There are 4 nested groupings, the coarsest first. Each group lies inside one group of the grouping before and may be the whole of it. The rows also spread widely along 15 directions, which tell nothing about the answers.
Known rows, each followed by its group in each grouping:
[  3.4 -15.0  -6.0   4.0 -20.0   3.0 -26.3   2.3  20.7  -0.9  16.8 -29.8
 -20.4  -1.3   1.8   6.6 -18.4   3.2 -12.7 -11.7   3.1 -42.9  -0.9]	j_473 ruzus j_336 lut
[ -0.9  -3.5  11.0  11.1  -3.2  -6.1   6.9   6.3 -24.5   9.8   9.6 -34.4
  -0.7 -10.3   7.2  21.8 -11.2   7.3  15.2 -11.1  -3.1 -16.5  -6.3]	j_473 ruzus j_466 Bef
[  3.2 -13.0  15.0   1.5 -29.9  -7.4 -27.9  -2.5  -3.0   4.7   7.9  -1.3
 -16.2   8.2 -13.3   5.8  28.7   9.0  -6.7  10.5  -9.1  -4.3  -7.0]	j_473 ruzus j_466 lelep
[-16.2   6.6  -0.4 -15.8  -9.3  -8.0  20.2  -2.3   5.0 -20.8  -2.4   4.6
  14.7  18.7 -11.4   0.5 -17.7  10.6  20.0  -1.7  11.9   9.2 -15.8]	j_473 rok j_763 lovu
[-11.8   3.0  -1.5  -3.8  -1.8   2.6  -2.1   6.0  20.5  -2.9  -4.8  13.8
  15.1   9.4 -31.7   4.3   0.0 -13.4  17.6  17.5   2.5  -1.8   8.1]	j_473 dus j_693 fufu
[  3.7  22.0 -12.2   3.3   6.9 -12.0  16.7 -13.4   2.3 -32.2 -12.7   5.0
  35.5   4.5  20.8  -4.4   8.9   3.1  -2.4   9.9 -11.2 -12.9 -12.5]	j_343 Tobi j_40 Lev
[  2.6  26.6 -16.2  10.8 -19.7  -9.2  16.8  -9.0   8.3 -16.5   9.3   8.8
   0.0  16.2  14.5   1.6  11.9  -8.0   2.5 -20.2  10.1 -15.9 -15.6]	j_473 rok j_89 bul
[ -5.8  -5.8  -5.6   8.9 -24.6   0.8   5.4  20.2 -14.8  -3.2  -0.5 -20.3
  -1.7  -5.1 -24.1  24.6  -0.5  -5.6  11.1  -2.1  10.3   4.5  11.5]	j_343 mamov j_91 dugag
[ -3.4  21.9  12.9 -39.7  13.9  -7.2  15.9   4.9  26.9  -0.2   9.4  -5.8
  28.3  18.3 -26.0 -15.7   6.1   6.8  36.6  15.4  15.8  20.1 -33.6]	j_473 rok j_763 Megel
[  1.2   4.1  19.3 -11.1 -13.7 -15.0  -2.3   7.2 -13.7   9.5  13.4 -45.7
  -0.1  -1.8  -0.2   4.9   7.2   9.3  18.3   0.8  -6.8  -8.7 -30.8]	j_343 mamov j_103 Vimi
[  3.5  28.3  -3.9 -30.0   2.2   0.2  -7.7   5.9  11.1  -7.5   0.6 -22.8
  -3.1   7.9 -12.4 -21.2  20.8  -0.6  -2.8  -9.7  15.1 -16.6 -13.2]	j_473 ruzus j_336 dos
[ -9.2  -4.5   4.1   0.2 -13.8  -0.5 -10.6   0.9 -42.7 -24.0 -27.5 -21.8
   8.6  -6.9  -2.3  11.7  13.1   5.4  -9.9   7.7 -20.6 -14.6  11.8]	j_343 Tobi j_407 Naz
[ 19.4  12.2 -22.6   3.3  -3.9 -17.7  -7.6  12.8  20.7  10.2   3.5 -31.4
  10.3   1.3 -23.9   2.0  18.0 -32.9  15.5   6.2  -0.4   0.9   7.1]	j_343 Pifip j_90 gegi
[-26.1   8.7  26.1   3.4  -9.2 -11.5 -14.0 -21.2 -32.0  15.9  14.0  -6.5
 -23.9  12.4 -14.6  -5.5   5.5   7.0  -1.2  -7.5  -2.3 -19.4  -9.4]	j_343 mamov j_103 sus
[ -8.2  -5.2  -6.8  -7.2   3.0  17.5 -20.5  -1.3   0.1 -18.9 -13.5  16.6
   8.3  -1.0   4.1   1.0  -3.7   0.8  -4.3   3.3 -23.4  -9.8   9.7]	j_343 mamov j_91 vono
[ -1.9 -28.5  -9.6   2.5 -19.3   0.2   1.7   9.7  -4.1 -24.6 -19.0  -8.6
   6.7   0.5  13.9  14.9 -26.2  10.2  -4.8   1.9  -6.3  -6.4   9.6]	j_473 rok j_26 mobu
[ -4.9 -10.7 -30.3  13.2 -32.6   1.6  -7.6   6.3  -6.3  -7.4 -37.3  17.0
 -17.8  -0.7 -23.0  18.4   0.3 -29.4   5.2 -20.2 -18.6  -4.6  10.9]	j_343 Tobi j_452 refod
[ -7.4   2.1 -22.3 -12.7  -4.9  -0.1  -9.4  -2.3   3.9 -28.0  -7.0  -9.2
  -6.3   5.8 -27.4  -7.5  -9.6   6.4 -18.6 -12.1  17.6 -11.7  14.3]	j_343 Tobi j_40 Ganak
[  8.2  -9.6 -18.6  -1.3  17.7  -5.1  -6.0   2.5  16.3  -1.3 -42.0  26.7
  15.9 -17.5 -25.1  -3.2   5.4  11.0 -19.7  10.6 -13.5   1.8 -13.1]	j_473 rok j_26 kepo
[  0.5  25.6   2.0  17.7 -21.6  -8.6 -11.7  11.7   3.2   5.7  27.9   9.4
  -9.7  -6.0   0.5   8.0  32.8   6.9   3.7  -2.3 -20.8   3.5 -26.4]	j_343 Tobi j_452 ves
[ 17.6 -10.6 -10.9   6.6  -2.6   0.4 -16.1 -17.2 -23.0 -30.1  -2.3 -10.1
   2.8  -5.7  28.9   9.6   9.5  18.0 -20.6 -12.9 -15.9 -19.3   6.0]	j_473 rok j_89 ratez
[  7.4 -12.9   5.9 -13.5  -4.9 -15.3  12.1  12.9  12.2  24.6  -6.7 -39.2
   2.1   1.5 -15.2  -2.2  -9.8  -1.1   9.1  11.4  23.5  -9.5 -16.3]	j_343 Tobi j_452 ves
[ -6.0   7.3   6.0 -37.4  19.8  20.9  -7.2  -3.9 -13.8  -6.1   7.7  -3.4
  -8.2  10.1   7.1 -15.8  -4.2  12.2  12.6 -19.4   7.6   3.8   0.6]	j_343 Tobi j_452 ves
[ 30.6  -4.2 -29.4  -6.7  13.5   3.1  -5.2  -0.8  -6.7 -19.2   9.9 -16.4
  -0.5  -4.6  23.1  -4.4   4.9  13.0 -17.8 -21.7  10.6   8.7  11.5]	j_343 mamov j_91 dugag
[-16.5 -12.6  10.6 -11.1 -16.6  16.5   6.8   4.9   7.3  -7.2 -13.3  28.0
   8.9  18.6  -0.1   7.5  -6.9  -0.4  16.2  16.5   1.3   2.3   3.1]	j_473 ruzus j_466 Bef
[-19.7   1.7   0.1  -7.4 -22.0 -26.6  11.0   7.0 -14.8 -12.3 -18.3  -4.9
   0.8   9.3 -14.6  -7.1  -6.0  15.9  -5.2   5.7  -1.6  12.4 -20.8]	j_343 Tobi j_407 Naz
[-17.5  -3.0 -13.3 -13.8 -13.9 -18.1   3.3   1.6 -27.4 -47.0 -12.2 -25.4
  11.4  13.2 -19.6  -0.2 -17.5  15.5  -4.2  -4.0   8.6  13.1  19.2]	j_473 ruzus j_336 lut
[  7.0  -1.6 -12.7 -23.1   8.5   7.3  -8.4  20.8   9.3  -6.9   3.7  -1.6
  -3.6   0.4  15.7 -12.1  -6.6  10.9   0.9  -9.6  -4.3  20.0  -0.6]	j_473 ruzus j_336 lut
[ 22.1 -11.3 -30.5  -9.3   3.3 -26.9  -8.1   1.3   1.8 -16.7 -25.1 -27.3
  15.0   9.0   1.3 -13.3   4.4 -16.8  -6.6   4.9  -7.6  11.5  19.2]	j_473 ruzus j_336 lut
[ -1.0 -10.1  14.3   9.7 -15.3  13.5 -14.8   5.6 -22.5  -2.4  -9.4 -24.5
  11.5 -13.2 -10.4  28.3  17.9  -7.1   7.2  17.9 -15.3 -26.2  12.6]	j_343 mamov j_91 dugag
[ -1.2  -5.4  16.1  14.6 -14.5  -1.3 -23.6  -0.9   3.5 -12.7  28.3 -27.5
   7.1  -6.4  15.2   6.0   4.6  28.6 -32.3  27.7  -2.9 -40.5   0.7]	j_343 mamov j_103 Vimi
[  5.4  -4.0  -7.4 -12.6  -5.1 -20.1   4.7  16.4   8.0 -11.5  23.2 -37.2
  15.1   6.4  -8.0  -1.0 -12.5  13.5  10.5   9.5  13.4  25.0  -2.1]	j_343 mamov j_103 sus
[ 11.5  12.5 -35.1  11.3  -7.7  -7.6  -6.6  22.7  36.9  14.5   5.5  -3.0
  -7.2  -8.0 -25.5   4.5   1.3 -28.3  10.6 -13.4  -4.5   0.7  -3.0]	j_343 Tobi j_452 refod
[ 16.5  -9.1 -19.0 -26.9  -7.8   5.2   7.4  -0.1 -12.3 -10.1 -39.7 -36.9
  -4.3   5.9 -16.4   1.7   5.9 -17.1   3.6 -21.0  26.8 -18.3   9.4]	j_473 ruzus j_336 lut
[ -6.2   7.2   4.0 -13.8   5.6 -22.0   8.0  -2.4 -11.7  -3.1   7.7 -19.6
   7.0  15.0 -12.0 -10.4  -3.9   9.5   9.5   1.2  13.4  14.8  -2.3]	j_473 rok j_763 lovu
[  2.6  -0.7 -18.6 -11.9  15.9 -18.5  15.7  11.6 -12.7 -13.1 -13.2 -17.6
  15.7   4.5  11.3  -8.1 -20.5   3.0   8.7  -8.0  -2.0  24.3   8.0]	j_473 ruzus j_466 Bef
[ 13.8  24.7 -13.5  -2.3  -7.2  -8.5  11.5  10.3  10.3 -21.3   5.7 -46.1
  20.2  -7.7 -22.3  10.3  15.8   4.5  -1.3  -3.1  25.5 -25.6  -9.8]	j_473 rok j_26 kepo
[-18.5 -23.0  17.3  -1.8 -31.3 -10.2  -9.9  17.8  -7.5   1.4  20.3 -41.1
 -13.3   4.9   4.6   8.2 -32.1  16.8   0.4   8.4   2.8 -10.1  -1.2]	j_343 mamov j_103 sus
[  6.1   1.3  -0.1   2.3 -36.3  -2.2  -1.8  33.6  12.2   0.3  -8.9  -3.5
   9.6  -5.7   1.2  14.2  27.4  -5.1   7.1  22.4 -17.7   8.6 -18.9]	j_343 mamov j_91 vono
[  1.8 -14.1  -3.3  26.6 -30.4 -23.0 -14.1 -20.6 -17.6 -13.0 -20.7   4.8
  -3.0  10.8   1.0   6.1  21.2  -2.8 -27.9  13.9 -12.2 -20.3   9.7]	j_473 rok j_763 Megel
[  8.9  10.6  -2.0 -22.4 -22.2  -3.4   7.5  15.4  20.2   1.4   8.7 -29.4
 -11.8  13.4  29.3 -16.3   1.0   0.8  -0.3  -9.5  16.1 -17.1 -30.0]	j_343 mamov j_91 dugag

New rows, each followed by its group in each grouping:
[-27.4  29.6  23.3 -10.6  -2.9  -1.5  -3.2   7.6 -17.2  13.5  18.5   2.2
 -27.0  -1.5  -8.8 -16.1   8.5  32.5 -12.8 -12.3   7.7  -9.4 -32.2]	j_343 Tobi j_452 ves
[ 3.1  4.2 -1.4 17.2  3.6  1.5  1.1 -1.5 11.6  9.3 40.3 11.6  5.2  3.4
 -0.4  9.9  0.6  7.6  5.1  3.3 12.1  6.1  2.7]	j_343 mamov j_91 vono
[ -9.7  11.9   6.0 -13.9  -4.0  -2.5  11.2 -10.7  -7.0 -16.7  14.6 -10.4
  -9.4  14.4  14.2 -12.9 -12.5  30.9 -14.9 -17.0  28.3 -19.1 -17.2]	j_473 rok j_763 Megel
[ -8.0  31.5  11.3 -21.6  15.0   0.1   4.2   4.2  13.5   1.8  21.8   3.4
  13.8  11.9  17.9 -21.8   7.2   9.2  13.1   5.4  -3.9   2.8 -26.5]	j_343 mamov j_91 vono
[ 10.7   4.9 -38.1  -3.9 -12.4 -12.1  19.3  20.6   7.3 -30.1 -26.2   7.8
   8.3   3.0  -2.8  -4.6   5.0  10.2 -22.0  -6.6  17.9  23.3   4.5]	j_473 ruzus j_466 lelep
[  4.4   9.1  -4.5 -28.3 -22.0 -11.0 -13.8  17.0   6.1 -19.4 -41.2  -5.4
   4.3   7.0   9.8 -22.5  32.8  -2.5 -14.5  12.8 -25.0  -4.6 -22.9]	j_473 rok j_89 bul
[-14.8  13.1  14.8  -6.3  -4.4  12.5  -2.4   8.5 -23.2  13.8   3.2 -17.7
 -14.7   2.2  -0.7  -1.5   8.3  -3.6  -0.3  -6.7  11.1 -22.5   5.9]	j_343 mamov j_91 vono
[ -8.8  23.5  -0.8 -21.5 -12.8  -3.5  29.1  39.7 -32.2  -1.9 -14.4 -10.7
 -10.9   1.2  34.6 -14.8   9.0  15.1  -2.7 -15.4   6.9  27.9 -19.2]	j_343 mamov j_91 vono
[  2.0  15.8 -12.1  -4.5  23.0   2.5   6.9  18.3  19.7   6.7   8.1   0.2
   1.7  -3.0   4.8 -16.3  -7.4   6.9 -14.3  -0.7  20.9  -6.7   5.2]	j_473 dus j_693 fufu
[ -9.6   5.4 -18.7 -16.4  -0.1  17.3  -3.6  13.1 -20.8 -28.9 -11.6   5.8
  -4.5   0.6  -4.8   5.9  -6.8   1.0  11.9 -28.2  -6.4  16.8  17.8]	j_473 rok j_26 kepo
[-14.1  -2.2  23.6 -23.4 -16.1   5.7 -31.8   8.9  -6.6  -6.5  21.6 -41.2
 -10.2   8.3 -11.4   1.5  -0.8   7.5  14.6   2.2  -9.1 -18.9   0.8]	j_473 ruzus j_466 Bef
[-14.9  18.8  25.9 -13.0   2.8 -25.2  15.9   1.5 -13.6   1.7  -3.8 -30.2
  18.1   7.2 -11.9 -14.5   8.7  21.4  -5.3  23.1  16.6 -12.9 -21.7]	j_473 rok j_26 kepo
[ -2.5 -32.1  10.3 -11.8 -11.5  18.4 -10.6   7.1 -11.6 -11.9 -11.7  -2.0
  15.7   2.9 -10.7  27.0  -4.1  -3.1  31.7  14.3 -14.9  11.8  17.5]	j_473 rok j_26 kepo
[ 11.4   9.2 -20.8  11.4  -7.7 -14.6  12.6  21.2  10.1   4.1   1.2 -15.7
   3.2  -8.6 -24.0  11.1   6.8  -0.8  -2.0  -4.8  18.4   5.1  -2.9]	j_473 ruzus j_466 Bef
[ -1.7  -4.3  -6.2  17.0 -29.1 -39.5   1.7  -0.9 -26.4 -24.1   4.5 -51.8
   4.5  -6.6 -10.4  15.6  -7.4  23.3 -14.0  -2.9  -3.3 -12.3 -15.0]	j_343 Tobi j_407 Naz
[ -2.2  14.4 -25.3  -3.3   5.8 -10.5  -2.7 -22.4 -24.2 -26.1 -28.7  -7.3
  -6.2  15.3   9.7 -17.3   0.7 -15.0 -15.6 -28.9  -3.0 -23.5  19.2]	j_473 rok j_26 mobu
[ 12.7 -10.2  10.6  -0.5 -20.2 -24.7  13.6  -9.6  -2.4  -8.5   1.5  -8.6
  17.3  16.7  25.0   2.6  12.6  12.6   5.2  16.8  -0.6   3.5 -24.5]	j_473 rok j_89 bul
[ -9.2  20.7   2.5 -17.5  16.8 -20.2  32.0  -0.2   4.2 -13.2 -10.2  -3.6
  30.8  12.7  33.3 -23.4 -16.8  12.8   6.5  11.7  -2.4   1.8 -27.1]	j_343 Tobi j_40 Ganak
[  6.5   3.8  -8.4   0.1  10.9   5.9  -9.9  -2.0  -6.4 -14.0  -5.2   3.1
   5.5 -12.5  16.1   8.3  -1.0   6.9   6.8 -16.2 -28.1 -11.7 -11.0]	j_473 dus j_693 fufu
[ 15.1 -18.5 -23.3  11.9 -13.6 -12.1   6.8   7.6  -1.8 -12.0 -25.1  -8.9
  13.0  -7.1  10.1  14.6  -6.8  -2.9  -6.4   5.4  -8.9   1.9   3.2]	j_343 Pifip j_90 gegi
[  2.7 -19.1  -1.4  10.1 -45.0 -10.1   9.5  -4.3  -4.5 -19.8 -29.8  -7.9
   4.6   2.5  13.1  19.3   2.0   3.3  -9.4   9.0  -7.1 -29.5 -19.1]	j_343 Tobi j_40 Ganak
[ 17.5  -4.8 -34.1  -2.7 -14.8 -38.6   0.3  18.5  12.9  -7.1   2.4 -32.1
   0.3   2.2 -18.5  -4.6  -5.1  -3.4   2.7  -6.8   1.8  30.5  -5.2]	j_343 Tobi j_452 refod
[  6.2  -9.0 -21.0  23.6 -27.5 -15.4  -3.4  11.9  12.3  -2.7  -0.5   9.7
  -6.8   9.1  30.2  -1.7  -1.6  -7.6 -22.8  11.1  -7.9   1.4  12.4]	j_343 Pifip j_90 gegi
[ -1.4   5.0   5.6 -17.9  -5.2  -0.8 -19.0   7.8  22.7  -7.3  -1.8   6.7
  14.0  10.8  18.6 -18.9  12.3  -0.6   1.2  26.9 -28.9  -3.1 -12.6]	j_343 Tobi j_452 refod
[  0.3  -7.9  -5.7 -15.6 -28.7   3.7 -12.9  13.1   5.2  -3.3 -15.4  -2.9
 -32.6   5.7   4.9 -11.7   5.5  11.4 -26.8 -14.6  10.4 -16.6 -11.7]	j_473 rok j_26 kepo
[  9.1   8.2 -27.8 -27.8   6.8  -2.1  13.4  30.2   9.3 -25.7 -26.9 -21.1
  20.1   3.5  14.9 -20.3  -2.8  -6.6  -6.5   7.0   8.0  14.3  14.5]	j_343 Tobi j_40 Lev
[ -0.4   8.1  -8.3   2.0  -5.6  16.0  -8.0   7.1  -1.2 -23.2 -19.8  24.1
   9.9  -5.0  10.8  -5.6  26.3  13.6 -37.8  18.6  -3.5 -12.4   9.1]	j_343 mamov j_91 dugag
[  7.7   0.9  -6.0 -10.0   6.9  -6.6   2.0  -8.9 -13.2 -25.8  -6.6 -13.7
  12.3  -7.5   2.0   2.6   0.8  29.4 -11.6  -9.7   1.1  -8.5 -15.4]	j_473 rok j_89 ratez
[ -4.1  -1.0  -0.5 -16.5   0.4  11.3 -10.0  19.9  -7.4  -9.0   4.6 -40.0
  -5.3 -18.1 -22.6  14.2 -14.5  16.6   6.8 -19.9   6.6 -16.0  -5.7]	j_473 rok j_89 bul
[ 11.9 -11.8  -1.1  -5.6  -0.1 -19.7  -2.9   5.6   1.4  -5.6   8.4 -19.3
  20.7  -4.5 -14.2  16.2  -2.8  12.1  28.9   4.5 -18.6  24.7 -19.1]	j_473 ruzus j_466 Bef
[ -7.9  35.9  -0.5 -37.3  -2.0   9.0   1.1  31.9  28.9 -18.9  17.3 -14.8
   6.0   0.1   9.4 -18.9   0.9  16.5  12.7  -5.1  -2.9   1.1 -36.2]	j_343 Tobi j_40 Lev
[ 13.7  -6.9  -8.7  -6.4 -22.1 -14.1   4.1  13.9  35.9  14.4  -4.6 -10.2
 -14.3   6.1   5.3 -11.6  -1.0   4.9 -16.4  -0.1  19.2 -16.9 -29.6]	j_473 rok j_26 kepo
[ -5.3   7.8 -14.5 -18.2  -0.2 -29.6  -2.5   2.5   8.1 -22.7   5.9 -28.6
  10.8  15.1   2.6 -13.0 -26.6  -1.1  24.1 -13.0 -18.4  13.6 -15.4]	j_473 rok j_763 Megel
[ -1.8  16.7 -11.5   0.9  -7.2 -21.7  14.4  22.8  21.5   7.5  10.5 -34.8
  17.0  -1.8 -19.2   6.6 -13.5 -14.8  28.6   0.3   1.4   0.3 -20.3]	j_343 mamov j_91 vono
[ 16.6  11.9 -26.7  12.7 -24.2  -8.4  18.8  21.2   7.0 -27.5  -8.7   7.5
  14.9   0.7  -7.9   7.1  32.9  11.6 -28.8  14.7  28.7  16.5  10.8]	j_473 rok j_763 lovu
[  5.4  -5.5 -17.3  -3.5 -21.3  15.3 -30.5  13.7   9.2   1.6  -3.2 -11.2
 -33.4   4.1  -5.5  -2.2   9.7 -19.9 -15.0 -18.8   4.6 -25.8  24.1]	j_473 rok j_26 kepo
[ 18.4   8.1  -7.9  -0.3   4.1   8.3  -9.3  13.6  16.9  -2.5  17.7  -2.6
   2.9 -12.6  17.4   3.0  12.8  15.7  -5.8  -4.4  -6.8  -3.6 -15.2]	j_473 ruzus j_336 lut
[-22.0   3.9   2.3 -25.1   4.0   8.9  -5.7  16.5 -18.2 -10.5 -13.2 -36.8
   4.1  -6.0 -31.7   4.5 -19.7   0.5  18.5  -8.3  -1.6  -9.1   5.0]	j_343 Tobi j_407 Naz
[ 10.4 -10.2   3.4  -3.6  -8.9   7.6 -20.6  29.5  32.2   5.5   7.5 -25.3
   4.7  -8.4  16.1  -1.1  -0.1   4.3 -13.1  23.9  -5.7 -25.8   0.8]	j_473 rok j_26 kepo
[ 10.8  -3.0   5.2 -15.3  -2.2   5.1 -16.0 -18.0 -33.0 -27.2  -9.1  -8.7
  -0.6   7.5  11.2  -5.6  32.6  19.8 -24.0  -1.8   4.6 -11.9  11.0]	j_473 rok j_89 bul
[-16.2  20.5 -25.5  -6.2 -17.9  -3.4 -16.5  12.1  18.4 -25.2 -15.2  23.1
 -11.6  16.5   9.7 -21.9  -0.5 -15.3  -9.6 -12.2 -25.5  -3.7   2.6]	j_473 rok j_26 mobu
[-27.2   1.0  10.0 -16.8 -12.0  10.3  38.6  17.7 -17.4   0.1 -15.6  12.1
  -7.5  15.1   4.9  -4.7 -19.6  12.9   2.9  -1.5  37.2   9.5   0.0]	j_343 Tobi j_40 Lev
[-12.2   7.0   5.8 -14.9 -14.5  29.0  -6.4  23.6 -13.8  -4.3   1.3  -8.2
 -16.6  -7.3  -5.6  11.6   4.5   3.4   8.7 -14.3   3.1  -9.3   3.4]	j_343 Tobi j_40 Ganak
[ 32.8  -0.1  -1.8   6.0  -4.5 -15.0   6.9   3.1  -5.0  33.1  -1.5  -2.2
  -9.8   5.1   3.7  -4.2  48.4  -9.3  -6.4   3.4  19.2  12.7  -4.8]	j_473 rok j_26 kepo
